The rows are grouped in 4 ways, from coarse to fine. Each group lies inside one group of the grouping before and may be the whole of it. The rows also spread widely along 14 directions, which tell nothing about the answers.
In the rows, 128 means zero.
Known rows, each followed by its group in each grouping:
[130 169 173 117 151 111 133 109 114 126  93 117 137 138  99 131 117 105
 179 126 120 134]  Negir zari z88 z40
[169  72 143  94 134 124 135 113 114 152  93  97 115 119 138 159  77 143
 126 180 130 131]  Negir ritab z661 z483
[113  74 112 112 109 120  98 156 119 126 116 122 154 171  97 133 127 141
 141 136 136 140]  bor kib z586 z833
[160 181 182 121 160 149 140 115 116 107 135 175 169 104 161 125 124  94
 120 126 136 113]  bor kod z751 z148
[135 117  97 113 181  60 121 104  61  75 134  99 152 151 103 123 147  75
 131 118 139 252]  bor Favit z75 z694
[134 143 152 117 135 114 111 102 130 148 166 106 159 138 116 128 166 107
 176 149 134 104]  Negir ritab z661 z48
[133 172 139 104 123 175 168 129  74 137  97 119 110 165 163 183 100 126
  89 189 116 119]  Negir vopa z238 z957
[137 132 147 120 124 147 143 136 136 129  65 125 142 162 129 172  94 135
 108 111 143 134]  Negir vopa z238 z162
[129  86 126 122 134 153 104 160 142 157 119 157 128 157 176 132 137  74
  98 110 167  94]  Negir ritab z829 z441
[ 94 139 139 133 147 130 153 162 114  65  47 192 114 126 125 112  96 116
 132  74  85 161]  bor kod z751 z746
[152 103 167  94 143 169 104 135 161 110 149 109 149 133 147 119 147 103
 146 119 141  90]  Negir nis z810 z762
[123  81 123 124 149 110 137 119 156 115 116 131 113 131 154 117 148  92
 138  75 111 142]  Negir zari z644 z195
[154 103 114 119 135 110  69 104 174 164 124 129 160  88 100 121 111 173
 189 150 170  93]  Negir ritab z829 z842
[128 124 149 128 128 132 123 145 123 155  72 137  95 133 109 137  97 130
 127 113 142 127]  bor Favit z135 z423
[102  77 126 116 109 145 131 138 124 121 200 148 113 111  94  59 181 150
 134 131 115 106]  Negir ritab z83 z342
[150 166 122 112 156 132  90 140 134 103  75 109 180 148 138 173 109 116
 149 123 152 140]  bor Fupop z971 z935
[106 165 132 135 105 134 140 127 144 115 168 168 181 155 135  96 150 135
 131 176 117 109]  bor Favit z135 z933
[133 120 107 120 120 111 139 125  95  90 165 118 168 136 129 135 135 141
 133 173  86 129]  Negir zari z16 z290
[126 153 101 108 160 162 100 142 119  93 134  93 117 140 128 133 173 100
 125  78 154 158]  bor Fupop z442 z12
[114 139 150 133 126  98 150 108 166 115 153  83 129 134  96 103 170 126
 159 112 106 149]  bor Fupop z442 z229
[129 123 123 112 138 157 120 126 137 128 136 130 126 135 159 142 146 120
 135 123 133  99]  Negir nis z858 z801
[159 141 174 112 161 145 130 115 152 114 101 108  98  72 139 119 109 129
 159 124 106  93]  Negir ritab z661 z48
[133 166 123 122 140 125  96 150 108  97  75 133 163 127 105 148  93 144
 154 145 131 139]  bor Fupop z442 z12
[126 150 141 111 158 125 111 127  91 159  94  75  59 132  98 150 140 104
 172 118 130 132]  bor Favit z75 z694
[162 133 154 118 135 146 156 135  76 128 139 111 100 111 140 126  95 113
  74 191 119 124]  Negir zari z644 z195
[132 108  82 105 113 153 137 102 115 150 140  98 116 148 128 167 138 185
 117 152 139 150]  bor Favit z135 z933
[136 139 131 125 147 139 135 115  90 165 106 181 113 121 144 147 119 110
 104 120 159 131]  Negir ritab z661 z483
[120 162  54 131 154 106  99  96 120 135 150  99 122 125 125 144 167 131
 169 127 138 142]  Negir zari z16 z290
[ 97 115 130  94 154 158 141 113 169 133 101  85  65 153 151 116 165  99
 164  95 116 131]  Negir ritab z829 z441
[127 206 136 138 124 145 149 100 120 143 164  88 143 147 121 182 188 133
 134  98 124 118]  bor Fupop z442 z229
[124 105  98  93 134 180 129 127 134 127 114 128  83 114 141 125 122 168
 135 137 129 127]  bor kod z751 z746
[174 130 135 142 128 126 111 144 106 102 128 122 182 108 105 178 110 152
 107  90 137 126]  bor kod z751 z746
[133 175 121 143 136 135 111 134 176 149  84 112 131 150 143 144 118 100
 118 121 167 113]  Negir ritab z661 z483
[157 161 127 151 120 110 133 106 106 144 167 121 166 102 114 153 122 155
 113 172 128 107]  Negir ritab z829 z842
[124 159 145 127 119 172 132 152 146 122 120 109 120 160 135 146 147 120
 106  94 132 107]  bor Favit z135 z423
[111 170  95 153 124 110 151 102 105 182 129 111  80 130 106 145 144 137
 110 140 142 142]  Negir ritab z83 z342
[128 164  91 155 160 101  90 131 172 159  65  99  70 111 113 116 107 102
 140 105 172 139]  Negir zari z644 z195
[131 147 128 115 135 119 138 115 114 101 107  88 147 142 114 170 133 143
 150 117 105 160]  bor Fupop z442 z229

New rows. What belongs after each?
[105 196 114 136 133 148 138 135 104  93 125 157 144 128 124 129 145 134
 133 124 108 116]  Negir ritab z83 z342
[117 113  85 137 114 153 114 141 151 166 135 117 106 161 127 148 160 127
  95  81 177 131]  bor kod z751 z746
[132 174 137 111 148 143 163  94 102 116 161 107 123 132 158 130 154 103
 116 167 110 138]  Negir ritab z661 z48
[ 87  95 136 105 107 102 156 102  89 136 140 154 147 158  94 121 155 151
 183 153  86 140]  Negir ritab z83 z342
[ 91 126  81 110 150 130 111 127 110 165 121  92  41 140 123 107 166  96
 164 140 138 135]  Negir ritab z83 z342
[145 167 167 116 145 141 149  94 154 134 116  77  93 101  89 126 129 155
 159 112 126 138]  bor kod z751 z746
[130  95 128 118 124 131 148 114 126 150  86 143 116 148 129 160 114 148
 116  97 140 157]  bor Favit z135 z933
[105 121 142 122 117 133 140 142 129  96 140 132 151 141 110 125 163 145
 152 101  87 123]  bor Fupop z971 z935
[ 92 169 133 138 116 125 154 115  80 141 184 153 138 163 106 121 179 111
 125 146 122 130]  Negir nis z858 z801
[135 150 144 166 155 103 142  98 166 144 130 134 113  83 131 137 159 119
 143  46 119 106]  Negir ritab z829 z441
[125  90 151  92 119 146 148 124 135 111  91 130 157 159 126 161 124 160
 146 101 108 146]  bor Fupop z971 z935
[146  59 132 126 117  92  99 123 171 134 165  69 139 117  84 119 160 157
 171 108 123 115]  bor Favit z75 z694
[154 129 171 147 122  88 147  90 169 138 172 111 173 111 138 154 164 134
 164 111  89  82]  bor Favit z75 z694
[114 102  95 144 127 144 120 189 160  53  97 152 152 150 149 121 124 108
  83  56 119 145]  bor kod z751 z746
[141 166 154 157 133  99 171  81 146 154 150 150 149 109 114 130 148 137
 104 100 144 154]  bor Fupop z971 z935
[115 104 116 142 111 105 142 144 139 128 113 139 132 145 131 127 114 127
 122 142 109 130]  bor kod z751 z746
[105 134 106 165 101 119 137 149 165 141  86 162 141 154 134 149 111 143
 116  97 122  96]  Negir zari z88 z40
[126 158 144  90 154 178 162  72 135 144 144 129 127 148 162 165 192 127
 139  66 142 146]  bor Fupop z971 z935
[140  86 138 100 127 117 151  96 103 153  99 133 142 154 126 165 105 142
 135 134 134 155]  Negir zari z88 z40
[153 138 151 144 117 142 144 141 139 155 120 136 136 138 171 157 107 104
  82 146 130  77]  Negir zari z644 z195
[127  90 109 114 138 157 101 157 121 126 113 145 121 128 143 130 125 122
 116 113 145 111]  Negir ritab z829 z441
[116 128 145 145 123 104 108 153  81 147  75 198 143 120  82 139  91 138
 143 117 137 118]  Negir ritab z661 z48
[149 117 163 116 142 120 142 122 135  88 144  97 158 139 128 125 131 101
 121 129 115 144]  Negir nis z810 z762
[135 150  99 149 133 125 138 132 134 110 121 104 101  96 110 119 118 153
 100 125 123 138]  Negir ritab z83 z342
[153 100 110 129 120 156 115 155 127 107 135 152 151 107 142 145 114 157
  98 116 133 106]  bor kod z751 z746
[115  83 142 128 125 124 134 141 144 151 117 124  92 128 130 117 132 112
 138 117 112 101]  Negir ritab z829 z842
[128 106  79 151 101 138 111 169 119 116 192 143 151 129 127 102 141 139
  65 169 150 105]  Negir vopa z238 z162
[ 89 127 136 125 126 136 173 128  89 131 149 162  81 148 125  96 163 110
 104 126 105 151]  bor Favit z75 z694
[113 118 124 120 149 133 166 109 127 122 123 136  93 127 160 120 144 103
 116 109 107 146]  Negir ritab z829 z842
[116 190 119 136 121 168 141 150 156 112  99  90  87 129 116 115 109 152
 117 146 115 102]  Negir zari z88 z40
[118  73  79  95 136 155 120 143 128 101 142 121 100 126 137  95 142 147
 110 138 135 162]  bor Fupop z971 z935
[123 134 104 133 115 126  87 134 123 164 202  62 120 145  80 120 194 123
 162 138 151  90]  Negir zari z88 z40
[119  94 131 125 104 144 128 168 111 137 126 133 126 171 125 136 131 111
  93 133 138 113]  Negir vopa z238 z957
[100 129  99  98 133 175 117 124 160 130 121 144 124 164 156 115 158 120
 139 123 154 124]  Negir ritab z661 z483
[134 155 139 149 147 109  99 148 146 127 109 142 165 149 141 145 140  65
 141  81 151 116]  bor kod z751 z746
[176 121 139 139 136 154  97 171 125  86 140 155 147  70 101  83  75 150
  62 154 171 119]  Negir nis z810 z762
[120 151 116  66 165 155 128 104 109  84 132  48 106 158 113 113 156 114
 173 155 124 194]  bor kod z751 z746
[156  93 164 126 101 140 126 160 125 180  92  86 112 170 113 174  94 117
  79 138 165 106]  Negir vopa z238 z957
[163 137 133 114 188 106 139 102  50 122  76 143  90  72 139 154  80 111
 133 143 118 165]  Negir ritab z661 z483
[ 75 148  61 125 122 118 146 128 151  95 129 112 120 163 139 103 154 144
 143 169  91 164]  bor Fupop z971 z935
[142 112 128  98 127 169 117 132 124 133 130 116 118 136 121 126 128 150
 121 142 151 129]  bor Favit z135 z933
[140 157 156 141 114 126 170 121 139 144 128 139 142 135 122 113 104 138
  68 170 149 150]  bor Fupop z971 z935
[116 102 119  97 100 198 124 160  84 167 129 115  78 155 113 159 134 162
 116 143 136  96]  bor kod z751 z746
[150 159 111 128 146 149 132 103 127 134 159 102 117  84 155 149 142 153
 134 156 112  86]  Negir ritab z829 z441
[143  48  88  94 140 105  97 102  94 160 155 139 138 118 130 131 129 144
 157 180 157 139]  Negir vopa z238 z162
[107  95 118 116 127  96 184  57 183 140 147  96  92 137 117  91 162 158
 150 125 110 193]  bor Favit z135 z933
[110  92 141  74 127 163 132 106  93 159  84 141 107 146  95 153 115 176
 174 131 131 139]  Negir ritab z829 z842
[ 98 124  90 100 150 153  98 136  73 128  91 137 111 151 113 172 152 134
 174  84 130 139]  Negir ritab z829 z441
[123 154 112  95 142 194 106 132 119 132 108 152 107 127 123 129 132 152
 136 111 162 114]  Negir zari z16 z290
[134 159 148 128 151 169 127 138 168 104 113 143 133 128 143 107 145  93
  97  59 164 126]  Negir ritab z83 z342
[104 172 191  85 133 181 157 109 136 151  86 153 120 183 131 122 134 104
 155 123 140 119]  Negir zari z16 z290
[126 128 133 123 130 139 151 118 110 147 124 137  91 118 121 129 127 140
 116 127 130 141]  bor kod z751 z148
[113 123 127 122  85 165 162 129 145 160 148 147 159 188 184 160 150 127
  92 162 120  75]  Negir ritab z83 z342
[127 106 120  96 128 165  81 142 146 126 117 155 163 146 117 118 133 139
 153 125 171 110]  Negir ritab z661 z483
[115 172 137 148 120 110 165  75 161 158 158 106 114 128 101 125 169 156
 145 106 120 138]  bor Favit z135 z423
[130 108 100  83 135 150 117 120  34 114 149 112 123 122 101 157 137 169
 153 171 109 142]  Negir ritab z661 z48
[142  86 139 126 122 118 118 138  96 133 156 106 144 145 111 159 145 116
 130 122 123 116]  Negir nis z810 z762
[142  94 117 132 120  89 111 113 154 148 115 115 163 144 121 163 127 144
 151 118 136 129]  bor Favit z75 z694
[139  87 107 101 129 177 121 136 108 113 148 155 135 116 132 128 135 163
 103 119 150 125]  Negir vopa z238 z162
[133 155 131 143 123 151 121 164 158 113 118 126 150 134 157 151 137 119
 115 109 117  81]  bor Fupop z971 z935
[118 146 118 105 149 117 148  97 141  84 121 110 147 149 109  99 130 127
 137 136 136 211]  bor kod z751 z746
[165  77 117 102 138 132  87 140 123 113 133 134 177 123 151 131 105 122
 120 168 157 119]  Negir ritab z661 z48
[130 155 127 132 149 130 119 145 126  90 121 109 106  83 112  98 114 134
 149 151  97 110]  Negir ritab z829 z842
[102 135 118 138  93 152 104 154 185 141 145  99 118 138  94 103 155 161
 149 135 129  71]  Negir ritab z661 z48
